Each new row is followed by what is left after taking away its nearest point in the smallest flat space through zero that holds the last named rows.
In the rows, 128 means zero.

Q_653:
[[113 102 134 118 124 154 135 136 133 113 102 139 152  95 147]
 [144 125 149 144 153 149 125 140 119 165 111 105  97 101 135]
 [135 130 107 147 162 183 101 164 165 112 130 141 118  57 136]
 [143 140 118 188 119 159 133 123 137 138 137  66 118 101 147]]
New rows:
[ 97 105 150 138 121 148  85 138 123 122  76 137 136 113 149]	[107 129 136 149 118 126  79 129 125 123 104 130 124 142 133]
[ 98 132 113 163 138 152  99 118 123 115 131  99  95 108 129]	[ 88 122 123 134 133 132 105 113 111 113 122 121 105 129 123]
[137 117 135 103 158 105 111 136  88 108  76 135 142 101 145]	[145 139 114 129 147  99 108 127  97 101 104 114 138 115 140]
[106 132 141 109 110  84  76 151  92 129 145  82 126 170 104]	[101 120 136 115 117 118  72 166 107 116 133  86 136 128 119]

Q_959:
[[145 167 103  65 152 153  78 171 139 141  95 150 119  81 137]
 [147 106 119 151 101 101  98  62 157 132 122 158 111 138 140]
 [106 150 140 143  77  86 141 164 136 148 135 166 143 119 143]
 [135 115 145 145 119 166 124  45 138 114 137 114 100 142 107]]
New rows:
[111 141 113 108 130 186  70 117 125 117 121 143 127 136 146]	[ 99 126 118 134 121 154  98 132 115 117 134 138 145 155 151]
[105 137 131 128 141  97 122 120 136 133 122  78 136  95 120]	[106 139 132 130 133  96 118 112 141 135 121  84 133  93 121]
[176 134 131 127 102 114 128 133 133 135 123 125 186 101 154]	[175 132 139 128 109 136 135 117 128 127 128 109 180 105 142]

Q_816 (4 x 15):
[[ 73 143  90 126 145 153 118 127 133 121 148 121 108 116  86]
 [ 96  95 115 130 184 175 110 185 117 118 117 100 154 178 105]
 [111  88 121  90 149 211 109 140 117 109 141 107 100 155 114]
 [121 122  92 106 150 172 147 143 104 116 157  62 121 170 136]]
New rows:
[158 127 157 112 126 126 128 132 153  96 149 134 141 119 130]	[141 136 142 118 136 125 129 138 153  96 154 126 144 120 119]
[173 148 117 154  96 153 160 108 140 159 125  82 130  99 148]	[148 132 123 161 117 169 135 128 148 156 109 103 137 100 121]
[ 93 141 122 156  98 141 125 145 106 113 116  97 166 105 151]	[100 131 134 146  89 152 118 136 108 111 114 109 154  98 153]

Q_863, 4 rows:
[[122 118 154 121 126 125 114 109 130 117 127  80 115  73 134]
 [122 120 149  88 192 102 142 142 145 124 125 139 118 110 143]
 [121 153 143 125 151 124 158 121 176  94 132 155 190 124 155]
 [113 164 144  99  91  73 161 110 178 137 146  96 136  89 144]]
New rows:
[ 94 103 117 125 124 113 182 136 134 145 153 108  87 123 124]	[ 97 100 118 147 131 142 174 131 132 122 148 119 114 128 128]
[116  89 125 131 112 109 109 143 124 122 115 155  91 118 126]	[114 101 128 137 106 111 118 136 140 110 118 159 116 116 134]
[130 144 108 129 147 129  97 102 128  85 100 112 109 140 154]	[129 153 101 123 136 115 106 106 133  97 104 117 105 150 152]
[121 110 127 149 126  86 139 126 116 163 140  79 172 159 113]	[122 101 134 148 150  95 134 128 113 152 135  84 175 154 117]

Q_8, 4 rows:
[[105 108 154 132 118 139 106 133 104 158 137 126 135 175 182]
 [145  98 159 116 138 114 133 125 135 119  72 109 160 154  97]
 [119  90 147 152  82 138 112 159 125 150 157 145 109 180 121]
 [151 133 125 152  94 139 179 169  98 138 107  89 130  98 104]]
New rows:
[122 114 157 133 134 111 125  93 137 156 117 149 132 172 118]	[127 139 136 141 129 118 147 101 126 156 126 139 123 134 119]
[107  96 128 126 132 123 127 131 114 125 127 127 133 142  91]	[102 113 118 124 139 127 130 126 106 127 135 124 131 125 111]
[152 100 107  91  91 140 110 129  74 152 136 132 119 105 136]	[155  97 108  80 106 131 103 115  90 140 126 139 124 107 123]
[132 108 128 103  97 127 138 128 136 142 149 186 111 128 177]	[148 109 131  98 105 121 156 128 136 132 117 168 126 114 155]
[118 136 128 131 120 119  81 136 122 186 108 127 138 143 113]	[123 150 115 130 126 118  89 133 126 178 110 127 134 121 105]

Q_32, 4 rows:
[[134  60 126 167 139 129 120 124 174 122 118 130 118 138  92]
 [ 99 161 144 120 153 192 139 135 126 115 143 158 129 160  62]
 [166 150 156 144 136 149 178 110 172  97 142 125 136 115  70]
 [158 143  82 100 190 139 138  70 152 146 142 166 162 148  45]]
New rows:
[132 167 137 124 119 152 144 161 128 151  96  99 164 111 113]	[130 136 122 131 125 142 128 157 135 160  89 102 162 117 113]
[160 123 161 134 148 154  97  96 160  90 121 141 159  92 166]	[139 125 155 125 153 164  83 103 144  98 121 151 157 106 167]
[139 138 133 156 157 168 100 156 148 135 153 167 125 141 167]	[158 142 129 154 156 153 109 145 154 135 154 161 131 129 172]
[148 144 126 122 137 113 148  90 127 125 134 113  91 132 112]	[127 132 129 126 132 119 133 105 117 127 129 114  82 141 122]
[137 107 107 125 127  99 146 146  95 109 161 166 163 111 100]	[129 103 118 132 117 103 145 158  93 104 159 161 156 110 109]

Q_882:
[[118 125 155 144 155 133 116  63 161 102 146 161 110 143 140]
 [146 134 139 114 166 175 103  84 177  83 157 130 124 119 211]
 [133 130 180  90 118 109 140 118 169  59 210 111 121 122 176]
 [139 161 149  82 133 139  75  84 207  84 184 161 155 164 161]]
New rows:
[ 94 112 130 136  98 186 137 114 139  95 137 118 151 101 100]	[ 94 114 126 135  95 185 135 118 137 100 133 119 155 104  94]
[123 101 132 169 128 117 125 118 118 134 130  93  99 137 117]	[132 116 123 147 122 125 105 126 135 133 137  95 119 146 125]
[128 148 157 134 139 151 128 122 122 112 131 112 125 133 118]	[129 150 151 132 135 150 126 130 118 119 126 111 130 135 111]
[120 126 141 127 119 134 104 136 112 137 110 160 134  78 122]	[120 127 149 121 117 130 105 133 119 127 123 159 133  79 127]

Q_255, 4 rows:
[[122 154 157 138  87  97 138 103 130 158 103  84 132 146 149]
 [109  88 171 110 116  91 129  94 112 100 159 112 151 121 156]
 [100 147 151 111 125 101 117 117 153 132 136 133 145 142 171]
 [155 107 168 139 140  92 161  97 144 172 131  82 150 123 167]]
New rows:
[115 140 114 125 157 127 127 116 118 117 151 147 137 129 140]	[123 144 116 136 142 126 135 111 109 128 137 128 131 131 131]
[150 157 106 114 108 125 131 131 135 148 105 135 117 148 135]	[150 126 115 106 117 120 132 123 124 128 126 138 125 136 136]
[129 160 122 103  92 185 126 132 132 137 131  70 183 113  70]	[123 150 131  90 116 176 123 130 149 134 151  84 197 109  94]

Q_426 (4 x 15):
[[109 151 103 145 135 127 120 138 144  91 156 183 114 173  75]
 [138 164 162 139 134 113 134 151 170 117 116 128 134 141 147]
 [131 109 146 142 132 175 122 133 141 103 130 147 124 153 112]
 [118 122 179 126 167 119 118 146 131 112 132  98 106 134 136]]
New rows:
[120 127 121 112 120 129 126 128 166  86 132 103 141 124 127]	[118 121 111 108 118 128 125 122 155  91 134 101 141 118 125]
[154 137 117 127 123 130 128 139 132 143 115 138 118  76 117]	[148 134 128 130 136 134 123 145 134 130 122 140 108  87 108]
[141 112 129 109 120 161 110 120 134 124 130  99 129 107 126]	[135 137 120 112 122 137 111 127 144 118 137 111 127 116 118]

Q_358, 4 rows:
[[103  97 173 128 150 167 116 102  64 147  81  91 126 134 118]
 [137 120 196  84  79 118 110 158  66 118 133  97 161 136 146]
 [ 93 123 149 108  98 136 144 135  86 110 159  90 131 131 134]
 [135 143 150 128 107 110 138 172  53 114 106 118 127 116 144]]
New rows:
[154 146 105  92 167 101 153 111 148  96 109 108 145 154 110]	[146 144 114  89 163 104 156 114 129  94 107  98 145 154 111]
[100 100  95 156 133  96 108 125 133 127 100 143 111 148 127]	[100  97 112 139 114  93 104 131 127 122 115 133 123 153 132]
[146 151 161 106  95 112  95 107 107 153  95 154 122  94 110]	[118 154 135 113  96 120 117  96 122 144 124 147 108  93 105]
[122 142 122 160 141 167 163 151  88 126 102  95 108 129 128]	[146 138 130 137 127 157 141 146 139 130 126 109 131 140 130]
[164 100  99 116  94 133 102 137 110 116  92 124 128 117 159]	[143  96  85 119  99 144 112 121 125 114 110 117 121 119 153]

Q_317:
[[138 155 175 160 107 130 158 142 133 124 184 138 101 197 106]
 [110  74 159 179 107 144 171 120 151 139 186 155 131 192 115]
 [120  92 104 115  87 143 113 133 118 105 166 211 130 145  89]
 [ 99  90 111 188  97 136 110 131 116 150 131 199 111 186 142]]
New rows:
[105  91 156 103 127 112 168 155 168 132  91 135 152 130 112]	[111 122 152 105 121 106 150 166 153 131  82 146 134 140 115]
[158  93 135 167 119 114 108  94 166  95 162 159  92 124 152]	[167 115 134 151 130 108 103  96 163  92 147 138  91 105 156]
[155 151  93 146 152 135 110 152  93  91 102 110 151 144 100]	[147 124 100 159 152 141 127 144 105  97 115 109 160 153 100]
[154 119 145 121 151 148  96 134 112 165 136 103 107 153 105]	[150 104 135 115 150 151  93 130 113 163 134 111 115 144 103]

Q_330, 4 rows:
[[103 125 121 162  78 135 143 166 131 153  95 107 100 131 107]
 [143 162 141 101 137 152 125 112 181 118 109 140 161 159 113]
 [175 141 151 110 146 132 135 130 147 116 124  48  93 138 104]
 [115 173 159 172  70 110 168  77 102 129 114 126 112 107 122]]
New rows:
[122 136 186 124 123 134 161 176 109 133 133 143 134 134 136]	[128 134 186 117 133 134 157 173 110 129 138 142 137 135 138]
[108 127 136 112 145 115 115 118 138  79 164 107 118 132  92]	[ 89 126 129 126 125 117 118 126 137  89 154 124 122 132  91]
[126 126 124 110 115 168 141 145 123 124  90 134 144 135 128]	[134 122 129 111 124 155 143 131 103 117 106 127 136 122 137]
[132 117 186  82 145 136 132 115  70  76 113 114  82 115 151]	[107 117 171  87 125 154 128 139  95  91  89 144 101 132 143]
[186 122 132 127 117 122 129 125 122 126 139 133 168 133 129]	[176 116 127 138 103 122 132 139 118 135 132 130 159 131 126]
[136 137 139 130 119 114 134 112 115 126 105 118 131 108 154]	[134 127 130 122 126 122 125 130 127 130 102 121 136 117 152]

Q_71:
[[ 89 113 136 114 134 118 198 120  82 139 146 155 101 132 151]
 [154 124 126 125  45 114 158  87  67 110  87  99  94 121 162]
 [125 125 124 103  95  85 144 105 143 147 128  76 120 141 187]
 [108 101 173 101  81 115 150 114  82 178 132  79  88 101 180]]
New rows:
[ 93  98 127 166 137 117 121 107 152 112 162 101 109 126  89]	[ 98  98 124 167 123 115 127  99 141 106 154  99 104 126  93]
[ 93 113 101 128  88 124 158 123 120 147 158 147 105 110  99]	[108 120  95 131  87 123 131 125 146 143 153 133 118 112  94]
[168 105 165 106 165 154 146 164 143 149 146 163 149 151 142]	[187 109 156 108 132 147 146 148 133 135 126 147 144 153 152]
[104 150 114 132 104 147 161 124 154 154 108 133  99 102 100]	[107 153 110 131 106 143 155 124 166 154 109 128 104 106 102]
[ 99  93 138 107 130  95 159 168 115 155 144 112 139 127 166]	[131 106 122 129 122 113 132 168 116 122 120 125 151 126 133]

Q_842, 4 rows:
[[119 128 112 103  75 130 108  48 170 144  90 139 107  84 182]
 [154 109  96 118 147 158 111  79 145  98  81 139  97 102 149]
 [ 98 125  99 106  89 114 108 103 140 118 171  91 141 153 123]
 [137 111  87 106  60 163 129  64 125 140 145 133 121  92 140]]
New rows:
[136 121 126 165 139 142  97 133  97 153 114 141 162 106 119]	[122 122 119 157 134 130  84 122 111 145 118 127 163 117 124]
[123 141 144 134 107 165 132  96 100 130 165 121 127 121 113]	[118 148 157 137 136 148 121 103 117 121 138 120 121 128 124]
[ 97 129 102 129 147 156 126 129 120 143  92 130 166 153 109]	[ 95 131 105 128 135 155 128 124 122 152  91 134 166 146 115]

Q_184, 4 rows:
[[115 117 113  94 136 130 146 137 141 178 153 159 168 124 128]
 [139 113 120  88 124 131 152 125 134 169 136 187 130 131 162]
 [119  98 110 126 139 146 111 117 103 134 131 155 135 150 135]
 [133 114 134  91  92 151 142 142 148 152 170 122 122 118 149]]
New rows:
[133 129 112 149 118 172  82 130 152 132  91 119 142  99 152]	[134 134 112 143 121 165  91 132 158 142  89 128 147  95 153]
[118 156 118 103 118 121 115 137 118 134 116 126 137 130 126]	[120 152 118 104 114 126 111 135 114 129 116 125 130 133 130]
[169 117 135  89  88 146 101 130 129 170 137  96 137 147 113]	[172 131 133 108 111 125 101 120 121 160 105 110 138 150 106]
[156 167  96 157 129 146 155  96 138  90 140 114  98 167 146]	[142 162  86 144 138 147 161 103 145 116 156 121 129 164 135]
[141 160 107  88 167 118 128 145 140 146  92 118 136  87 148]	[136 137 103  95 157 143 105 141 122 131 104 104 125 101 151]
[102 127 119 104 135 137 117 147 143 128 149 121 142 121 121]	[115 133 124 113 137 129 118 138 137 114 127 133 122 125 132]

Q_864 (4 x 15):
[[144 116 155 173 150 144  47 127 166 115 143 136 161 160 154]
 [140 124  89 133 130 101 133 125 152  82 125  97 140 134 200]
 [124 106 159  95 143 124 136 116 135 193 103 145 178 139 135]
 [134  80 108 157 141 128  90 155 161 120 110 151 148  88 102]]
New rows:
[134 157 132  70  70 160  94 100  93 133 130 128 110 179 145]	[137 119 102  82  76 150  85 121 116 124 109 139 123 140 133]
[137 132 159 134 104 130 135 148  75 101  79 126 110 123 125]	[141 122 162 137 112 127 122 147  88 105  74 127 129 128 140]
[ 70 124 126  91 127 121 131 120 113  96 141 124 141 109 122]	[ 73 122 136 100 132 126 113 119 120  97 144 128 149 117 124]
[118 119 171 177 122 128 128 133 144 125 116 137 152 155 174]	[110 121 156 168 111 126 155 141 127 124 112 139 128 130 143]
[136 120 141 129  77 125 136 169 134 124  70 117 119 110 170]	[135 131 162 136  77 139 122 166 127 131  81 124 112 122 154]
[125 182 147 102 153 132 121 106 116  83 165 121  70 104 122]	[127 144 146  92 169 121 114 110 141 112 138 135 115  92 132]

Q_423:
[[138 135 161 115 121 138 102 121 146 136 132 126  88 115 141]
 [122 145  86 138  99 135 131  91 150  94 155 123 138 104 113]
 [102 176 136 135 116 114 108 142 112  85 148 112  96 149 146]
 [135 155 118 161 133 148  80 156 145 125 106 142 144 132 118]]
New rows:
[120 100 123  91 107 139 106 128 169 134 127 115 139 157 144]	[113 106 117  96 109 133 110 135 160 126 128 113 145 166 144]
[140 119  94 123 132  87 112 119 126 107 124 160 117 119 130]	[143 116 105 119 137  87 109 124 124 115 119 161 111 121 134]
[125 145 136 142 111 114 140 113 125 123 124 101 141 136 142]	[134 138 141 142 115 121 133 115 132 136 115 107 143 132 140]
[149 106 164 134  90 142 134 152 136  70 125 148 117 129 186]	[152  94 147 140  94 144 145 150 137  76 119 154 141 127 175]
[126 125  75 147 148 104 134 139  91 123 142 151 145 139 100]	[138 124 109 130 142 114 115 128 109 136 146 149 106 123 112]
[132 125 144 105 103 151 151 185  99 105 113 134 168 123 186]	[140 127 138 103  90 162 143 164 121 102 122 135 162 102 181]

Q_230:
[[106 127 122 139  99 148  86 130 135 145 135 163 156 115  98]
 [130  94 121 151 122 116 146 131 172 164 116 124 167 106 120]
 [136 153 100 117 119 181 123 128  82 100 128  74 145 154  89]
 [ 91 104 112 147 119 114 123 144 146 114 167  85 144 165 107]]
New rows:
[128 142  82 109 127 156 134 129 169  98 129 141 143 156 157]	[130 141  86 109 128 153 134 128 172 103 126 150 142 150 161]
[116 132 157 133 127 172 102 117 142 139 113 125  70 135 100]	[120 119 155 139 132 161 119 119 157 145 110 110  77 134 104]
[118 127 114 139 128 144 160 112 113 112 128 129 113 107 125]	[109 122 115 144 124 138 153 114 121 115 135 136 115 107 124]
[138 131 144 156 132 124 134 128 127 136 130 115 101 128  89]	[138 133 147 155 131 124 131 127 127 138 129 123  99 125  91]

Q_78 (4 x 15):
[[129 136 163 142 148 108 140 142 121 161 115 104 140 105 144]
 [122  87  79 155 109 132 151 124 146 123 109  91 130 158 132]
 [132 104 125 153 128 152 165 161 159 159 118 118 142 134 105]
 [118 145 133 131 171  99  92 146 136  81 144 140 152 133 118]]
New rows:
[118 125 137 149 106 135 129 115 121 109 126  76 128 131 186]	[123 135 149 139 114 158 126 136 136 107 143 113 133 129 154]
[113 155 144 163 134 154 123 108 127 121 159 111 129 142 115]	[114 153 143 163 129 154 127 104 124 126 156 106 126 141 119]
[140 144 172  99 128 138 109 125 155 117 102 118 113 126 112]	[137 132 156 108 123 135 114 122 159 113  95 104 114 136 116]
[169 116 109 117 111 125 148 148  70 146 145 129 140 122 143]	[165 116 105 122 125 120 139 158  79 129 150 133 150 129 134]
[130 159 132 125 149 125 150 107 122 125 144 115 145 149 128]	[132 155 128 124 142 134 155 106 125 129 144 118 142 151 124]
